The first 9 rows are patterns. Each new row is the sum of 2 different patterns, raised or lowered, with some noise. Before adding, each is slid sideways (what falls off one end comes back at the other) and multiplied by a number that may be negative. Names go in the order of the patterns.
Some rows, each with the names of its patterns after it:
-8	30	-17	-29	13	22	32	23	28	23	-26	-11	23	31	-25	1	14	-17	25	31	9	0	-30	-32	-27	-3	-19	-8	15	-30	-26	8	9	-29	-20	25 -> j391
6	10	7	-29	14	5	12	11	-26	-2	10	-20	-22	10	0	-1	-23	28	-24	6	5	-24	12	24	-8	-18	23	-24	-11	32	1	-21	5	-16	-10	26 -> j911
-4	16	31	-5	-31	4	-29	5	-30	3	-10	29	6	17	12	-11	-1	-9	-19	12	-2	-20	24	-5	18	-2	-9	-26	31	14	31	-26	-10	-29	30	19 -> j251
31	16	22	21	8	27	-27	-13	-22	7	22	-30	19	21	10	-31	-17	-8	-19	19	-14	26	-27	25	-20	-13	-30	-20	-25	-5	13	-3	21	18	28	-2 -> j567
-7	10	-6	9	0	11	26	9	-4	-10	20	11	-2	-14	-27	-15	25	2	20	-20	-10	-11	6	-22	7	-18	9	-6	7	-9	19	-27	-29	-27	-13	-6 -> j237
-5	-15	-14	-15	1	19	-25	30	1	26	-2	20	2	-4	18	26	24	27	32	-8	-11	-30	8	12	-15	6	20	12	-19	-6	20	-16	-22	25	-20	-30 -> j515
0	-17	-6	-2	2	-27	-17	23	2	-27	12	12	-16	-21	29	9	18	3	-6	4	1	10	-10	4	24	28	-21	-1	-9	14	30	-17	-5	-30	17	-25 -> j46
-4	16	-5	22	-20	23	8	13	-4	-2	-31	-10	32	-10	19	28	-12	-9	22	16	2	-3	23	4	0	12	-4	4	7	4	28	24	-27	-26	13	11 -> j832
24	-25	12	23	25	-32	28	5	13	9	-4	-5	27	14	5	14	0	-7	-12	27	-15	11	12	9	30	-21	18	0	-11	-16	-16	-32	15	-8	25	31 -> j144

New rows. What belongs after each?
-1	5	-23	19	-29	-7	5	0	-34	19	9	12	16	-2	5	-8	-15	-9	-4	-9	-27	-28	-3	8	-36	-33	4	11	18	-5	-15	-23	-28	13	-13	11 -> j911 j237
9	-71	-24	-25	-3	-6	16	-20	-66	-23	-62	-74	-47	-23	-75	-59	-53	-49	-55	-59	-6	-27	-6	-39	-54	-8	-66	-63	-20	20	-28	-32	-12	-58	-15	-69 -> j567 j832
55	5	29	24	12	32	33	24	31	34	26	22	22	39	4	37	22	21	53	30	-11	7	40	16	34	35	-4	33	17	27	36	32	3	18	-3	10 -> j911 j832
26	26	13	32	21	-8	4	11	22	53	30	18	-15	11	13	18	21	43	5	6	42	17	9	44	15	5	26	16	31	30	48	15	38	27	12	55 -> j391 j144
-31	10	-47	-30	-27	-3	6	16	7	7	-16	-22	-43	8	6	-23	-9	5	14	-33	6	-18	13	9	-26	-19	-31	-31	-40	-46	1	13	-29	-20	-7	-20 -> j391 j237
-42	-15	-1	-52	-66	-7	13	-28	14	-32	20	-40	2	-40	-15	-40	-33	-37	-29	12	-12	-19	-4	-10	-50	-5	-27	-20	-15	19	-43	-35	-43	-2	-10	10 -> j251 j832
-3	-16	-8	-14	8	17	-1	-9	11	-28	-31	-23	18	-24	-39	-21	-7	-38	-29	-20	-27	-8	-7	-42	-40	-30	-37	-33	-4	6	-20	0	-26	-12	-26	-42 -> j515 j144
3	31	-12	32	30	-22	18	57	23	21	32	22	1	-23	52	-34	11	-13	14	8	-14	25	-14	-31	-32	-36	-45	19	8	57	23	12	2	7	0	10 -> j515 j144
3	0	-10	-18	41	-42	1	21	32	12	10	18	-16	-9	-16	-25	-30	-1	-37	0	-8	-51	-37	-23	27	0	25	-19	-6	7	-11	-22	-8	18	7	-26 -> j567 j832
-37	-3	6	-26	12	27	8	-34	38	-25	-14	19	-21	8	-8	-9	8	34	20	42	-3	-12	-6	-21	-8	35	-27	-19	-9	19	-33	9	-7	-5	-12	28 -> j911 j144
-49	-51	-57	-43	-76	-31	-55	-6	-54	14	-23	4	-40	-34	-32	-59	-36	-37	-15	-36	-23	-59	-63	-73	-52	-9	-43	-17	-31	-45	-34	-61	-35	-60	-37	0 -> j567 j515
-12	-31	39	23	60	-12	-28	-15	24	0	11	27	19	-14	-28	9	-40	9	-24	-8	1	31	7	20	-5	-24	26	16	-23	14	7	-29	31	-16	36	-15 -> j251 j832
-1	-54	-49	8	-40	-66	-27	-49	-46	-19	-26	-8	-42	-28	-20	-10	-22	-10	-43	-37	-12	-22	-29	-7	-7	-32	-48	-32	-39	-12	-33	-37	-8	-8	-50	-44 -> j911 j515
39	39	42	57	28	37	34	38	57	32	25	42	24	26	42	21	14	27	28	26	22	37	34	5	83	60	48	27	58	32	42	36	76	42	55	57 -> j515 j832
35	26	50	24	-14	30	22	19	22	24	14	29	49	40	-4	23	14	35	39	34	21	42	3	24	37	48	17	28	15	37	55	34	53	15	27	8 -> j237 j832
3	49	7	25	44	-35	-24	1	19	23	-30	41	21	13	-16	-20	-2	-12	20	13	51	-48	-3	-7	1	-29	-2	-30	20	-7	18	30	25	22	-4	-5 -> j567 j832
-7	38	16	32	12	17	51	-18	12	26	-6	-25	-5	-23	12	-8	34	57	17	13	23	46	30	-3	35	14	38	37	29	28	57	16	10	1	17	16 -> j515 j144
36	-11	63	27	34	27	27	20	12	11	37	37	34	59	21	58	34	38	14	9	5	48	63	28	33	53	12	43	27	30	24	19	28	46	55	43 -> j251 j832
21	10	16	19	50	11	-12	53	34	47	26	9	24	38	50	44	72	37	1	9	41	74	7	23	56	28	45	56	40	44	-21	18	1	21	24	11 -> j391 j911
-35	-30	14	-5	27	32	-9	-52	-36	5	13	-58	9	0	4	-28	-30	-9	-11	-33	7	-21	-47	-29	-40	-9	-44	-10	5	-32	31	-35	21	-22	-10	-33 -> j515 j144
-35	-19	-19	13	-11	-23	3	24	25	-3	-31	10	-34	1	22	-5	-29	16	-19	2	-22	-1	4	-10	-5	22	43	20	20	4	-1	-6	16	4	12	4 -> j237 j515
11	9	-17	-14	-10	-33	-6	-30	-25	-33	-59	-46	-2	5	-48	-39	-17	-13	9	-20	-30	-36	-44	-9	-6	-9	-5	11	-44	8	-43	-34	-21	-6	-47	-7 -> j237 j832
-32	12	-12	-28	-25	-39	-14	1	-3	-48	-9	-8	-25	-44	-9	-13	-44	-46	-26	-6	-4	-20	-20	-26	-20	-23	-52	-48	-14	-42	-22	-36	-45	-32	-24	3 -> j237 j46
1	-6	-5	46	-1	31	30	-31	3	-6	0	-4	10	-18	9	35	-16	-24	21	-28	-27	43	-13	-16	-2	-41	-3	-10	9	25	-49	25	12	5	-25	25 -> j911 j515
-5	-6	-29	-4	8	13	-19	-20	-1	-7	-26	3	-29	-6	-12	-6	3	14	-48	-48	-21	-7	-21	-8	-11	-1	-22	7	1	14	-10	-13	-40	-6	17	-22 -> j237 j832
-11	-9	-3	3	36	-2	22	-29	-17	-38	0	-25	16	-21	40	23	34	-34	12	11	26	-52	47	20	32	17	-3	-6	9	14	-9	8	-9	-37	-24	25 -> j237 j144
-52	-29	-56	-26	-50	-25	-59	-25	-31	-62	-69	-34	-48	-49	-34	-43	2	-32	-19	-32	-19	-47	-27	-15	-24	-46	2	1	-67	-19	7	-34	-29	-10	-7	-53 -> j515 j46
24	-7	13	10	-13	15	-40	-3	-2	-22	25	17	-5	1	12	5	-14	-19	37	-44	-6	-10	-20	5	-27	-19	18	-4	4	20	24	-28	8	13	-8	27 -> j911 j515
-4	0	-28	-2	-29	-12	-7	-14	-3	-21	21	4	5	-21	-1	19	-2	-22	-20	27	13	21	1	2	7	-5	23	-13	10	25	34	2	17	19	-13	-5 -> j567 j46
-63	-18	-23	-23	-17	4	-36	-58	-31	-23	-14	-14	-12	-12	-37	-36	-31	9	-1	-51	-20	9	-7	-48	-53	-60	-53	16	-33	18	-63	-15	-52	-29	-72	-34 -> j567 j237
2	-16	29	-37	5	-6	16	13	12	4	-20	3	-22	-34	-41	9	-28	-12	-32	-41	-1	-19	34	-6	31	-12	-8	21	-17	-24	6	30	-5	1	28	-28 -> j567 j46
-12	0	15	-35	-40	-49	-29	-63	-50	-35	-54	-39	-44	-66	-47	-35	-4	-38	2	-21	-55	-19	-25	-37	-20	2	-19	-20	-9	-34	-23	-39	14	-28	-25	-16 -> j567 j46
-33	-9	-26	-16	-7	17	-26	-3	-31	4	-1	-6	2	-20	18	-41	-41	-58	7	2	-32	-14	-25	7	-38	-2	-33	-13	-2	-11	10	-34	-2	-8	-12	-55 -> j567 j46
10	22	24	34	12	-11	19	-38	-5	-35	8	7	4	17	24	15	-26	-7	-9	-25	19	-13	4	-2	13	-3	-12	-23	-28	3	6	29	-16	11	-6	38 -> j251 j567
4	-16	37	2	-14	11	26	27	14	37	0	26	2	-2	26	41	5	12	38	17	-6	13	-19	26	28	-9	10	-17	7	-11	-11	10	34	-1	7	11 -> j391 j251
-9	23	28	7	-37	16	-38	-8	44	-15	-7	19	-11	-30	17	4	0	21	-36	31	-8	26	-3	-34	-15	1	-33	-24	15	0	15	-10	42	-24	26	17 -> j911 j567
-6	47	34	68	6	64	26	54	39	42	27	73	34	-5	17	54	18	15	59	51	8	25	24	47	45	29	32	32	49	29	4	-5	46	53	43	31 -> j237 j46
-31	-21	-5	4	8	-6	-19	-2	-37	-1	2	-43	-9	-9	0	-29	4	-29	21	-4	-19	-52	-63	-50	-16	-41	-13	-26	-13	-58	-2	-27	-39	-1	-28	-56 -> j391 j144
20	-7	20	20	16	-8	35	-31	-14	-29	-12	-33	-27	3	-43	-42	-44	-40	-40	-10	27	36	1	-23	1	8	-36	-26	9	24	-16	15	29	-40	30	8 -> j567 j515
45	32	59	-9	45	8	24	18	7	24	38	38	40	19	23	27	-9	47	-2	29	32	44	20	-3	13	36	21	30	-15	-16	33	3	14	47	60	-5 -> j251 j144
46	-7	23	54	13	32	55	22	-21	24	18	13	41	15	37	3	49	27	12	-8	42	5	25	31	-11	53	50	42	-1	67	35	44	31	42	26	52 -> j46 j832
-35	-40	-6	-10	0	18	12	-1	-37	-35	-9	-5	-25	-37	-1	-37	5	32	-33	-10	-56	-63	-65	-40	-71	-18	-20	-34	-21	3	-33	-46	-24	20	-55	32 -> j391 j144
49	22	29	48	45	0	17	10	9	61	23	23	43	10	13	58	26	23	14	34	39	24	26	31	42	23	30	47	59	-19	18	29	34	38	32	6 -> j911 j832
-51	10	21	6	-34	-28	0	-27	-2	-42	39	-32	28	-38	-45	-17	-21	-4	-23	29	-9	30	17	26	-5	50	26	-3	15	24	11	-40	-4	-10	-22	5 -> j567 j46
-1	51	0	39	24	14	-2	13	-14	21	58	61	67	24	20	35	33	1	21	36	7	-1	46	56	-16	43	57	44	67	54	21	26	-4	66	10	36 -> j237 j515
4	-12	30	7	-14	18	-12	-40	17	18	-36	-1	16	-23	-33	9	-42	13	20	-44	-31	-47	-35	-18	-41	2	-12	-38	-18	12	-21	-8	13	-42	-37	-22 -> j391 j911
-6	6	-43	-33	-22	-8	-43	-18	-25	-18	-19	-11	-23	-2	-45	-49	-12	-8	-26	-27	-10	-28	-6	-27	2	-15	-11	-24	-17	0	14	-13	-46	-25	-36	-14 -> j237 j832
-8	7	39	19	27	27	-53	-1	20	32	-16	-22	5	-12	1	7	13	-7	-30	-49	-6	-23	-17	-8	-8	-21	-10	-2	-12	-11	-39	11	13	22	-37	-25 -> j391 j911
-49	-32	-75	-34	-33	-38	6	-3	12	-4	-6	-7	12	-25	-10	-17	-41	-23	-15	-44	-14	-84	21	5	15	-84	-57	-30	-56	-37	-34	32	-53	32	-43	-8 -> j251 j567
-58	-41	-70	-14	-1	-33	-35	1	-26	-69	-42	-42	-26	-48	-20	-42	-3	-27	-10	-25	-35	-15	-27	-60	-21	-37	-43	9	-41	-17	-48	-28	-64	-1	-29	-6 -> j251 j46
-2	-1	8	-11	15	-22	-1	-30	-11	-17	-8	-44	-47	1	-9	-21	-16	-9	-22	-12	30	8	-15	-9	-28	8	-1	7	-22	9	4	24	-30	-2	-23	12 -> j237 j46
0	-25	22	1	4	-14	7	2	-1	5	-7	21	32	15	-12	30	-18	-21	13	20	-18	-1	-22	19	6	7	3	5	-8	20	-7	6	10	-19	6	19 -> j911 j144
